The same things were measured in two ways. Each way mixes the same 12 hidden numbers, adds some noise and spreads widely along 7 directions of its own, which tell nothing about the thing.
(in the rows, 128 means zero)
Some things both ways: the first way, then the second way.
[111 150 158 137 142  82 141 151 135 126 145 125 168 128 129 158 136 105
 178 127]
[164 117 148 108  99 116  93 121 165 129 150 135  75 133  99  85 104 180
 162 116 181  42 164 121 123  79 205 123 167]

[160 143 112 136  96  68 113 153 143 144 163 134 124 184 126  97 131 130
 126 116]
[161 142  90  64 111 144 133 105 115 144 136 172 156 134 101 136 104 108
 135 108 121 159 164 119 117 108 112 160 112]

[136 108 132 128 107 112 100 115 160 140 136 106 135 126 148  83  91 183
 126 104]
[139 160  87 120 122 103 129 138 119 122 127 139 104 116 126 155 103 154
 105  53 118 143 112 146  85 157 130 121  98]

[ 97 100 117 174 151 127 166 137 122 123 150 171 101 170 125  79 140 101
 150 115]
[110 110 159 112 101 118 104 176 137 150 173 142 145 137  88  78 119 129
 156 138 109 103 141 165 158 115 165 131 168]

[165  99 150  79 109 100  99  95 184 122 164 128 103  91 193 105  88 159
 109  96]
[121 163 110  98 121  74 124 118  63 140 125 173 119 151 100 130  94 156
 122 128  79 129 152 113 108  84 141 143 137]

[144 107 114  96 128 170 110 101 124 123 128 117 164 136 143 122 151 108
 171 137]
[117 150 136 113  98 141  87 115 151 123 157 170 106 132 119  76 121  93
 156  65 127 128 131 123 115  85 136  94 162]

[ 86 143 146 163 103 142 156 108 103 167 106 121 117  96 121 202  86 168
  90 160]
[130 102 165  90 168 185 136 121 170 167 116 101 167 125 131 158  97  84
 141 164 114 105  91  79 150 147  65 156 124]

[119 125 112 181 128 123 174 131 122 109 151 169 100 178 124 129  45 176
 118 122]
[ 92 130 139  47 116 150  96 147 170 109 159 167 153 112  98 105 126  64
 172  75 117 150 143 126 113 116 139 105 148]

[ 65 130 101 150 168 168 116 129  65 125  92 108 108 147 124 195 124 163
 147 213]
[125 135 133 114 108 121 123 159 142 137 145 143 103 103 101 125 122 135
 107  68 137 120 103 146 111 124 144 144 121]

[ 94 117 119 207 126  76  46  91  81 144 151  89  66 151  83 138  65 131
 152 128]
[130 150 102 138 128 138 113 145 129 171 127 135 146 121 109 133 119 108
 167  89 115 126 129 162 146 159 126 117 101]

[ 74  89 125 194 182  93  94 149 125 147 140 160 141 145  84 148 151  42
 229 129]
[157  90  92 100 149 151 129 146 116 133  87  99 100 171 113  89 105 170
 145 234  83  80 134 127 195 145 157 186 152]

[144 124  84 114 100 121 149 102  91 158 114 157 154 177 106 176 138 138
 156 152]
[149 126  90  97  98  82 161 146 104 158 149 176 128 117 106 167 125 148
 100  99 112 137 176 137  72 102 155 133  77]

[ 75  79 130 113 212 142 173 146 177 126 158 142 135 122 121 161 192  74
 116 170]
[138 140 145 106 115  88 102 123  73 138 115 163 136 178  94 113  89 157
 121 163  81 124 125 135 185  94 122 184 154]

[113 169 116 142 125 137 130 118  89 128  79 114 124  92  80 175  95 206
 122 148]
[119 132 164  85 139 130 140 151 100 120  84 138 147 156 147 179 104  62
  87 172  79 157 106 103 124 150  74 175 112]

[150 105 117  72 114 142 108 122 104 135  89 124 105 140 147 164 158 145
 127 134]
[130  59 160 128  87  95 124 146 147 135 179 123 135 125 110 103 116 165
 113 133 118  78 158  97 133 100 177 133 172]

[116  98 118 178 129  92 181  98 148 153 145 179 150 143  20  67 118 142
 157 123]
[117 121 154 119 147 104 134 172 116 134 139 130 142 158 127 156  93 143
  95 154  68 125 126 115 106  86 123 117 127]

[156 140 159 101 150 105  57 134 131  88  94  77  97  71 156  87 136 173
 126 105]
[112 116 191 149  73  55  82 157 139  90 137 127  75 116 156 131 131  98
 131  26 126 115 132 140 127 156 159  98 175]

[ 99 105 132 191 149  91 105 123 143 118 169 128 113 154  74 112  65  91
 138  70]
[141 134 109  85 171 171 105 136 132 141  99 125 158 174 115 115 118  97
 179 204  96 132 134 115 185 121 103 153 135]

[ 98 174 128 142 132 108 115 122 115 133 148  82 107 124 142 128 120 133
 167 138]
[107 112 187  88 125 139 128 147 159 121 140 144 132 116  93 141  84 137
 100 113 126  87 117  76  90  64 153 126 144]

[111  91 110 122 160 197  89 120 154 137 111 126 150 102 121 154 147  79
 117 157]
[131 192  83 140 126 134 119  87 111 154 131 146 114 143 155 122 120  95
 139  59 122 163 108 102  82 140  79  98 124]

[108 127 114 144 141 143 108 113  85 127  88 119 144 125 138 149 136 133
 190 133]
[119 160 124  81  96  93 184 164  79 142 127 191 102 137 123 164 122 105
  91  83  84 185 158 105  34  71 135 118 121]

[121 103 122 103  90 164 154  72  95 150 104 145 173  89 130 167 105 163
 149 107]
[123 161 121  93 154 148 113 147  96 118  90 180 140 149 118 137 126  69
 142 195  86 154 143 107 130  96 108 141 107]

[ 95  96 125 188 153 173 191  93  70 151 127 158 195 151  67 206 143  85
 197 158]
[134  89 173 110  84 148 123 138 180 133 158 168 101 120 105  70 119 145
 149 130 137  85 123 108 126  96 171 105 176]

[114 149 133 117 188 125  39 200 112 100  50  95  92 118 146 131 193 114
 149 155]
[160 124 126 110  77  93 137 140 115 113 122 141  60 127 167 146 143  74
 102  52 128 156 165 127  94 128 130 143 137]

[190 129 169 101 103 133 109  61  79  75 140  88 126 104 159 158  59 189
 130 105]
[110 107 185 114  91 130  97 135 154 137 130 156 120 119 109  69 132 100
 205 100 112 120 105 124 196 158 134 120 207]

[182 134 152 118 114  87 155 116 131  95 172 129 130 144 123  79 105 168
 142  79]
[144 122 113 139  72  98 123 137 132 138 133 149  88 112 108 111 124 160
 145  66 146  91 152 140 113 145 197 111 135]

[114 119 152 117 129  94 151 171 160 163  88 174 205 102 138 165 210  78
 101 133]
[176 113 172 102 112  75  88 113 160 148 183 128 125 146 129 116 127 150
 190 130 181  84 188 106 137  90 149 120 185]

[150 135  97 135 123 142  58 125 136 116 150  97 118 156 156  99 119  73
 144  76]
[121 133  96 115 103 151 110 109 156 152 139 125 142 128 133 108 133  81
 166  70 138 129 127 124 123 183 123 110 126]

[ 91 151 126 175 160  94  97 153 104 125 135 124  82 150 155 120 145 103
 160 180]
[127 121 112  93 130 150 150 132 149 171 133 119 115 110  99 129 115 128
 144  85 134 100 133  97 108 106 146 137 130]

[ 72 107 139 188 174 118 114 155 147 105 153 123 141 164 117 144  97  94
 118 109]
[148 173  74  57 132 112 178 131  76 151 128 157 128 161 103 153 110 155
 100 120 116 179 154  81  55  71 123 162 126]

[169 152  97  99 105 105 140 111 131 121 129 142  99 152 120 135  95 161
 117 103]
[144 125  67 124 123 111 152 129 137 183 128 123 129 123 119 168 136 142
 143  99 137  94 171 114  84 136 167 105  66]

Other things, the second way, with their names:
z_474: [162 154  96  97 150 152 117 116 134 159 169 144 159 134  97 100 118 149
 171 138 148 147 141 100 131  94 106 142 156]
z_97: [144 126 153 120 117 132  82 151 150 113 177 145 150 132 125  99 124  91
 165 108 129 146 167 130 143  90 129 107 172]
z_697: [130 119 102 107 115 115 115 103 130 130 125 117 121 158 132 110 120 132
 152 105 116 115 149  82 128 128 147 120 158]
z_691: [154 138  58 134 141 157 167 146  98 152 111 105 171 127 110 149 104 154
 127 145 121 142 146  92 107 178 139 147 112]
z_762: [184 126  90 157 108 131 202 157  91 177 134 150 117 130 126 163 117 160
  68 160 125 125 173  96  51  85 148 138  83]
z_937: [134  94  97 104 107 122 145 112 125 159 118 123 131 119 120 123 113 134
 146 110  91 113 123 124 158 196 126 156 132]
z_321: [105 123 155  83 125 152  95 129 161 138 131 133 136 131 130 104 129  53
 175 103 110 134 105 130 163 160  95 133 156]
z_262: [146  83 135 121  93 159 148 155 153 147  89 134 126 146 135 120 128 100
 158 137  90 133 109 147 184 201 129 132 131]
z_745: [106  90 165  78 137 139 135 149 152 147 122 120 145 132 101 124 110 124
 165 154 100  97 124  87 152 124 143 135 166]
z_643: [141 121 168  90 128 137 108 124 142 122 126 146 150 172 117 126  88 131
 140 170 118 106 140  88 131  84 132 126 155]
z_924: [129 149 165 123  90 133  70 119 151 145 143 137 124 130  90  87 107 120
 151  93 185  68 117 144 150 130 161 151 150]
z_513: [119 156 203  93 129 137  97 172 146 120 178 158 130 127 101  89  86 130
 140 140 138 114 108 143  99  94 130 122 187]
z_912: [116 149  98 110 135 173  94  90 175 158 153 140 126 116 106 100 117 101
 176  92 161  68 159  86  83  78 160  80 114]
z_174: [136 157 112 123 135 121 128 139 142 154 138 121 134 110 120 159 117 129
 155  68 151 123 140 116  87 143 137 102 115]
z_243: [146 166  80 142 139 190 162 121  91 193 106 180 161 136  94 117  96 122
 162 149  77 154 128 115 136 109 100 118 107]
z_405: [145 116 108 115 134 137 165 132 129 180 103 110 126 133 121 139 126 145
 159 144 123 113 120  90 138 167 127 145 135]
z_357: [145 153 115 127 140  99 141 168  95 106 126 121 130 121 132 192  97 144
  54 102 121 152 129 113  69 127 121 154  96]
z_906: [148 129  86 130 130 116 140 149  83 140  90 124 111 146 127 146  97 142
 100 137  65 131 119 159 155 167 119 172 101]
z_84: [118 129 139 100 105 121 112 136 135 133 121 164 109 129 111 123 123  91
 155  92 108 116 155 120 126  94 155 111 133]
z_19: [152 140  79 135 148 147  98 134 178 110 144 124 106  78 128 154 114 124
 145  54 156  95 168 127  75 117 165  72  78]
z_525: [212 121  75 138 161 191 159 126 117 164  99  97 128 142 128 143  85 150
 124 162 109 128 138 114 167 125  92 179 116]
z_392: [141 130 140  93 107 123 117 162 126 118 156 153 134 139 117 119 115 108
 119 140 127 133 162 134 100 104 145 140 140]
z_165: [114 121  91 118 111 181 175  89 147 174 137 101 141 113 126 103 115 122
 138  58 137 133 101  31  85 161 114 120 171]
z_693: [130 138 127 162 128  91  62 152 142 102 140 102 121 112 118 134 123 146
 128  84 160  85 133 138 140 144 168 125 123]
z_444: [134 125 183 129  96 115  85 161 153 130 122 136 126 153 130 112 134  98
 165 144 150  99 121 158 161 173 148 125 146]
z_473: [152 156  77 133 143  95 150 142  81 174  97 143 101 137 129 171 108 144
 121 121  75 129 133 164 121 145 115 140  70]
z_291: [129  98 134  64 136 158 153 118 161 184 133 125 165 158 104 114 121 130
 183 148 110 130 113  79 160 126 108 138 167]
z_948: [141 127  83  75 136 186 187 119 147 188  99 139 139 146 118 134 134 103
 186 135 116 144 148  65 102 125 125 109 124]
z_894: [139  95 176  79  80  80 150 143 119 126 207 165 139 131 118 103 111 161
  88 142 124 141 148  89  78  90 132 155 197]
z_172: [136 122 106  95 145 152 171 160 131 174  96 127 109 135  93 133 114 164
 134 141  99 120  91 123 141 130 134 157 119]
z_161: [133 113 165 113 127 175 135 145 165 144 140 111 167 140 143 119 117  83
 163 115 121 163 100  91 148 163  80 119 182]
z_602: [139 160 118  81 132 144 121 111 108 155  85 145 134 169 109 129  96 113
 142 154 110 127 101 134 155 153 100 176 118]
z_282: [131 117 157  85  90 102 153 130  97 134 150 171 150 147 106 140  78 145
  91 130  93 130 162  88  84  75 142 141 153]
z_771: [146 122 102 153 112 119 185 155  74 171 103 123 143 133 133 147 100 156
 112 151  73 146 110 131 130 217 112 154 125]
z_441: [134 149 142  93  80 125 126 121 102 100 136 182 114 140 129 108 104  89
 114  87 110 165 157  96  86  91 131 129 172]
z_789: [109 118  73 123 155 184 136 114 155 163  83  92 161 107 124 160 120  76
 176  85 103 114 127  85 141 187 122 106  89]
z_840: [118 144 106  90 145 141 129 179 125 107  74 147  64 113 125 146 147  70
 130 112  97 140 132 134 117 117 143 140  99]
z_746: [120 163 126  75 119 120 107 153 125  99 161 205  95 103 109  93 143  89
 157  69 107 190 145 130 101  68 123 110 167]
z_505: [136 192  86 106 155 123 144 114  89 125 100 172 104 133 111 161 110 143
 102 103 121 158 129  54  57  48 120 126 106]
z_131: [158 153 119  81  82 106 112  85 117 180 172 186 145 165  95  92 108 138
 171  93 136 138 159 139 137  89 121 139 155]
z_233: [129 144 131 139  88  79  86 115 101 122 129 146 112 149 130 136  95 121
 102  79 111  99 148 147 119 122 149 130 113]
z_717: [110 130 127 141  97 177 154 113 137 171 140 149 160 119 114 115 101  99
 129  79 110 130 115  77  94 126 120  96 135]
z_191: [140 116 138  71 133 164  97 126 154 140 115 139 140 148 111 102 102  92
 186 163 110 102 136 147 178 147 125 147 142]
z_715: [152 149 154 125 114 138  84 112 151 149 140 137 112 149 142 105 117  83
 173  96 142 116 130 140 150 123 104 119 153]
z_826: [142 129 168 105 133 179 127 118 156 179 102 165 136 169 110 123 103  99
 167 179 113  92 124 100 148  70 117 114 122]
z_69: [105 104 169  86 137  85 108 163 124  87 169 117 116 117 125 130  93 150
  55 140  99 107 104 113 100 111 125 176 158]
z_812: [130 105 134 161  78  88 110 114 157 153 181 117 134 101 129 135 105 151
 113  27 146  84 135 131 101 156 153  98 122]
z_481: [156 140 116 154  86 147 106 117 124 162 152 139  96 140 111  53 109 143
 150 114 142  91 130 150 149 127 151 140 168]
z_168: [121 152  79 108 146 201 141  98 141 178 131 112 175 127 121 100 119  88
 191 100 123 158 107  74 132 175  82 121 156]
z_438: [158 131 195 116  79  77 138 188 121 131 153 163 104 114 124 169  90 142
  61  67 121 146  95 202 106 146 111 163 116]
z_864: [165  89 134 111  86 109 166 131  83 185 130 131 146 164 106 106  90 170
 130 196  92 100 152 130 166 161 140 193 167]
z_985: [120 127 190 153  72  76  60 143 152 132 198 154 147 118 125 103 133 102
 152  78 161  99 151 162 130 137 152  97 153]
z_192: [165 167 137 143  98 135 151 140 135 188 144 169  99 143 126 127 132 125
 141  93 160 132 134 124  77  80 128  97 122]
z_798: [141  82 171  89  93 116 114 181 152 104 137 144 127  94 117 135 138  75
 158  96 123 138 171 140 162 144 154 144 159]
z_676: [131 142 130 115 111 103 129 149  89 159 142 149 140 138  90  96 110 165
 145 153 111 125 120 140 151 149 139 166 165]
z_45: [119 154 128 124 141 144  96 125 136 158 120 151 168 144  94 143  99 107
 173  83 101 129 131 122 159  87 121  99 113]
z_72: [143 142  72  92 145 133 147 115 130 164  78 141  99 123 109 184 118 119
 147 106 124  88 174  97  90  90 164 119  56]
z_923: [ 90 127 183 117 116 126  84 133 149 130 164 161 125 121 104  89 117 102
 140 106 115 100 115 103 130  67 134 111 167]
z_353: [ 99 103 203  62 116  82  67 141 156  72 139 158 140 127 117 149 110  85
 133 101 111 115 148 106 138  91 142 126 152]
z_408: [160 147  66 149 116 123 153 101  83 191 119 110 162 145 123 136 104 156
 141  97 111 151 115 119 151 202  93 161 127]
z_974: [150 117 111  77 144 123 170 135 108 132 149 103 144 135 142 149  99 140
 108 120 100 174 138  68  93 133  88 162 173]
z_760: [122  88 154 125 111 138 137 131 103 120 131 136 155 110 116 130  80 119
  72 155  76 112 116  92 141 142 111 180 142]
z_272: [153  65 179 100  85 103 136 170 158 139 198 129 140 117 101 108 124 165
 103 143 155  98 153 116 124  98 163 166 173]
z_553: [113  80 135  98  98 107 145 111 167 158 140 119 117 103 123 160 111 118
 133  17 103 101 138  93 113 123 143 106 128]
z_7: [ 81 115 138 114 124 138 123 126 175 147 144 118 134 123 124 119 116 115
 163  80 117  85 124  76  84 127 161  60 147]
z_891: [156 146 122 105  71  86 182 148 109 166 153 162 117 107 131 163 135 128
 104  54 154 169 138 131  53 167 124 139 117]
z_85: [133 123 123 127 118  97 135 156 120  95 119 125 111  95 141 171 123 119
  98  67 120 147 137  95  92 151 138 128 127]
z_496: [147 158  55 135 125 189 132 106 142 181 109 145 140 127 113 118 118  91
 208  62 116 137 158 124 131 136 135  75 104]
z_718: [143  95 150  87 116 154 180 177 148 165 130 117 122 106  99 147  97 142
 105  96 109 128  96 136 130 145 122 172 136]
z_587: [122  67 150 109  76  79 155 146 107 157  94 130  98 164 125 130 109 150
 104 143  55  90 115 148 172 171 154 168 136]
z_664: [134 129 112 166 128 116 118 140 130 133 127  88 144  89 123 160 104 151
 110  64 142 110 101 119 129 204 129 144 113]
z_861: [162 100 109 171 100 175 141 116 158 189 150 119 135 122 108  75 109 163
 180 118 136  81 137 109 156 141 156 104 160]
z_868: [133 177  89  98 133  87 189 142  47 221 110 133 138 163 105 151 112 158
 150 122  82 171 114 132 122 161  94 171 139]
z_751: [140 113 135  84 104  72 157 165  99 137  90 150 104 127  99 184 114 158
  87 123 108 115 131 138 124 138 160 184  92]
z_802: [134 113 110  78 116  97 119 166 128  83 137 175 132 119 112 153 129 122
 112 106  94 164 165 130 110 100 153 126 110]
z_289: [ 90 112 181  97 101 110  89 147 169 106 155 152 136 119 115 113 130  88
 175  74 128 113 157  91 113  93 172  73 177]
z_163: [103 105 168  86  73 113 163 138  92 170 169 143 163 162 105  84  89 139
  98 155  85 130 109 112 117 146 120 177 196]
z_535: [139 121 110 191 140 155 136 130 155 197 139  89 138 138 141 135  93 145
 164  94 103  78 133 119 120 138 136  57 117]
z_933: [125 104 173  81  96 118  92 132 143 122 136 152  96 142 123  76 109 102
 164 132  97 101 121 161 176 147 132 148 183]
z_884: [140 164 125 122 138 141 125 162 116 103 128 161 125 103 114 160  90 116
  87  73 109 165 119 129  88  93 113 127 106]
z_956: [127 118 164 110 131 142  93 141 174 138 139 110 155 128 123 114 126 102
 195 100 140 128 106 124 178 175 111 119 173]
z_275: [118 138 149 108 121 138  81 154 149  99 111 156  75  70  99 129 132  67
 143  83 155  80 161 127 119  89 179 135 113]
z_686: [145 159 116  86  96 112 180 115  88 182 149 179  86 153 111 122 100 154
  74 126 120 120 136 103  39  56 129 157 123]

Some of these things the first way, each followed by its name:
[181 113 141 132  95  65 121  96 152 119 168 134 115 149  83  36  96 183
 155  92] => z_906
[128 108 128 137  73  64 136 168 132 179 110 171 129 133 124  46 174 196
 125  86] => z_691
[108 132  98 108 146 175 135 116 134 142  94 133  96  94 181 169 116 142
 146 132] => z_7
[117  93 124 138 141 150 179 122 145 142 123 141 177 148 163 142 152 115
 119 107] => z_291
[111 155 137 150 120  98 151 127 118 110 141 140 126 132  99 140  79 156
 105 129] => z_174
[110 148 162 124 155 147  71 129 139  82 126  56  73 108 137 187  50 126
  94 103] => z_715
[133 112 117 151 101 124  84 109 102 158 100 110  98 106 115 127 122 160
  83 117] => z_985
[126 133 132 143 119 118 121 170  97 119  93 122  84 172 124 136 118 177
  80 124] => z_272
[125 126 152 122 107 105 184 114 166 142 139 119 168 110 104 129  96 179
 114  59] => z_643
[122 107 123 139 173 109 123 160 149 109 170 138 102 168  82 124 155  72
  92 148] => z_408
[ 75 108  97 141 164  94 157 101 124 160 166 121 149 156  71 132 186  92
 174 166] => z_45
[ 38 118 128 199 170 119 135 141 105 135 178 121 129 166  46 121 151  57
 179 175] => z_884
[105 125 111 146 172 119 189 127 117 129 143 174 160 143  99 128 195  83
 192 171] => z_84
[122 126 157 130 100  75 147  88 150 147 153 110 121 101 177 129  88 182
 130  77] => z_72
[115 113 141 105  97 152 141 136 106 149  81 113  96 120 135 136 147 164
 113  81] => z_762
[169 132 155 110  92  88 139 145 130 140 111 139  98 124 172 131 128 188
 115  90] => z_864
[150 131 119  60 104 162  84  88 120 124 141  67 115 143 147 196 116 105
 113 115] => z_812
[ 98 105 106 135 158 176  86  97 102 138 134 115 116 111 141 148 166  60
 164 189] => z_923
[126  89 136 138  99 110 122 141 129 141 124 155 129 156 110 135  96 164
  71 140] => z_474
[169 156  98  72 111 169 145 110 102 116 136 114  96 146 135 117 151 147
 146 135] => z_717
[169 164 125  78  94  93  99 132 149 131 143 102 103 132 162 112 131 144
 148  88] => z_282
[150 144 107 103 108  83  91 113 107 135 130 109  83 153 127 116 123 161
 183 113] => z_496
[132 111 125 195 118  31 101 122 119 134 168 148 138 139   6  52 126 154
 120 141] => z_693
[ 66 122 111  80 106 134 112 158 128 202  59 141  98 103 181 180 165 162
 147 165] => z_19
[ 63 178 110 130 152 161 148 149  83 147  64  82 144 137 132 184 161 168
 163 197] => z_438
[108 108 147 150 136 130 107  88 109 108 141 117 175 117 173 156 109 101
 144 124] => z_868
[120 145 116 155 149  85  36 129 111 120 128  95  72 114 138 115 117 112
 160 107] => z_289
[118 100 133 106 128 138 103  92 137 130 155 105 195 100 124 124 154  99
 152 133] => z_505
[148 155 128 119 104 168 169 135  99 109 110 126 201 147 161 142 149 125
 117 103] => z_891
[154 177 112 111 168 142 218 158 142  68 149 175 118 177 124 124 109 106
 145  97] => z_948
[141 103 139 187 117  71 150  91 117 131 202 146  44 158  53  77  64 152
 130 118] => z_243
[101 126 158 159 129  96 188 157  77 129 114 168 163 154 126 125 193 112
 158 127] => z_798
[106 144 113 186 173 130 108 144 102 111  98 137  49 134 107 162  65 177
 101 185] => z_321
[ 98 116 134 123 134 122  93 181 119 145  64 161 152 135 127 182 163 127
 123 181] => z_974
[169 103 141  46  68 144 160  52 142 143 114 130 164  98 177 143  97 201
 138 100] => z_473
[ 47 105 130 159 164 160  71 189 133 164  55  88  98  98 182 109 195 105
 118 107] => z_161
[133 125 141 151 139 125 196 101 129  98 158 134 134 160 125  80  82 187
 148 114] => z_172
[176  94 163  78  39 153 164  56 109 140 131 123 200 104 161 119 117 166
 148  42] => z_771
[ 69  94 114 159 133 175  94 119  59 158  89 125 153 131 127 248 125 112
 137 180] => z_168
[114 142 139 139 131 153 166 123 138 110 122 101 164  98 146 109 117 141
 122  36] => z_444
[128 155 142 142 136  90 135 109 123 102 172  83 144 141 147 116 112 136
 151  91] => z_751
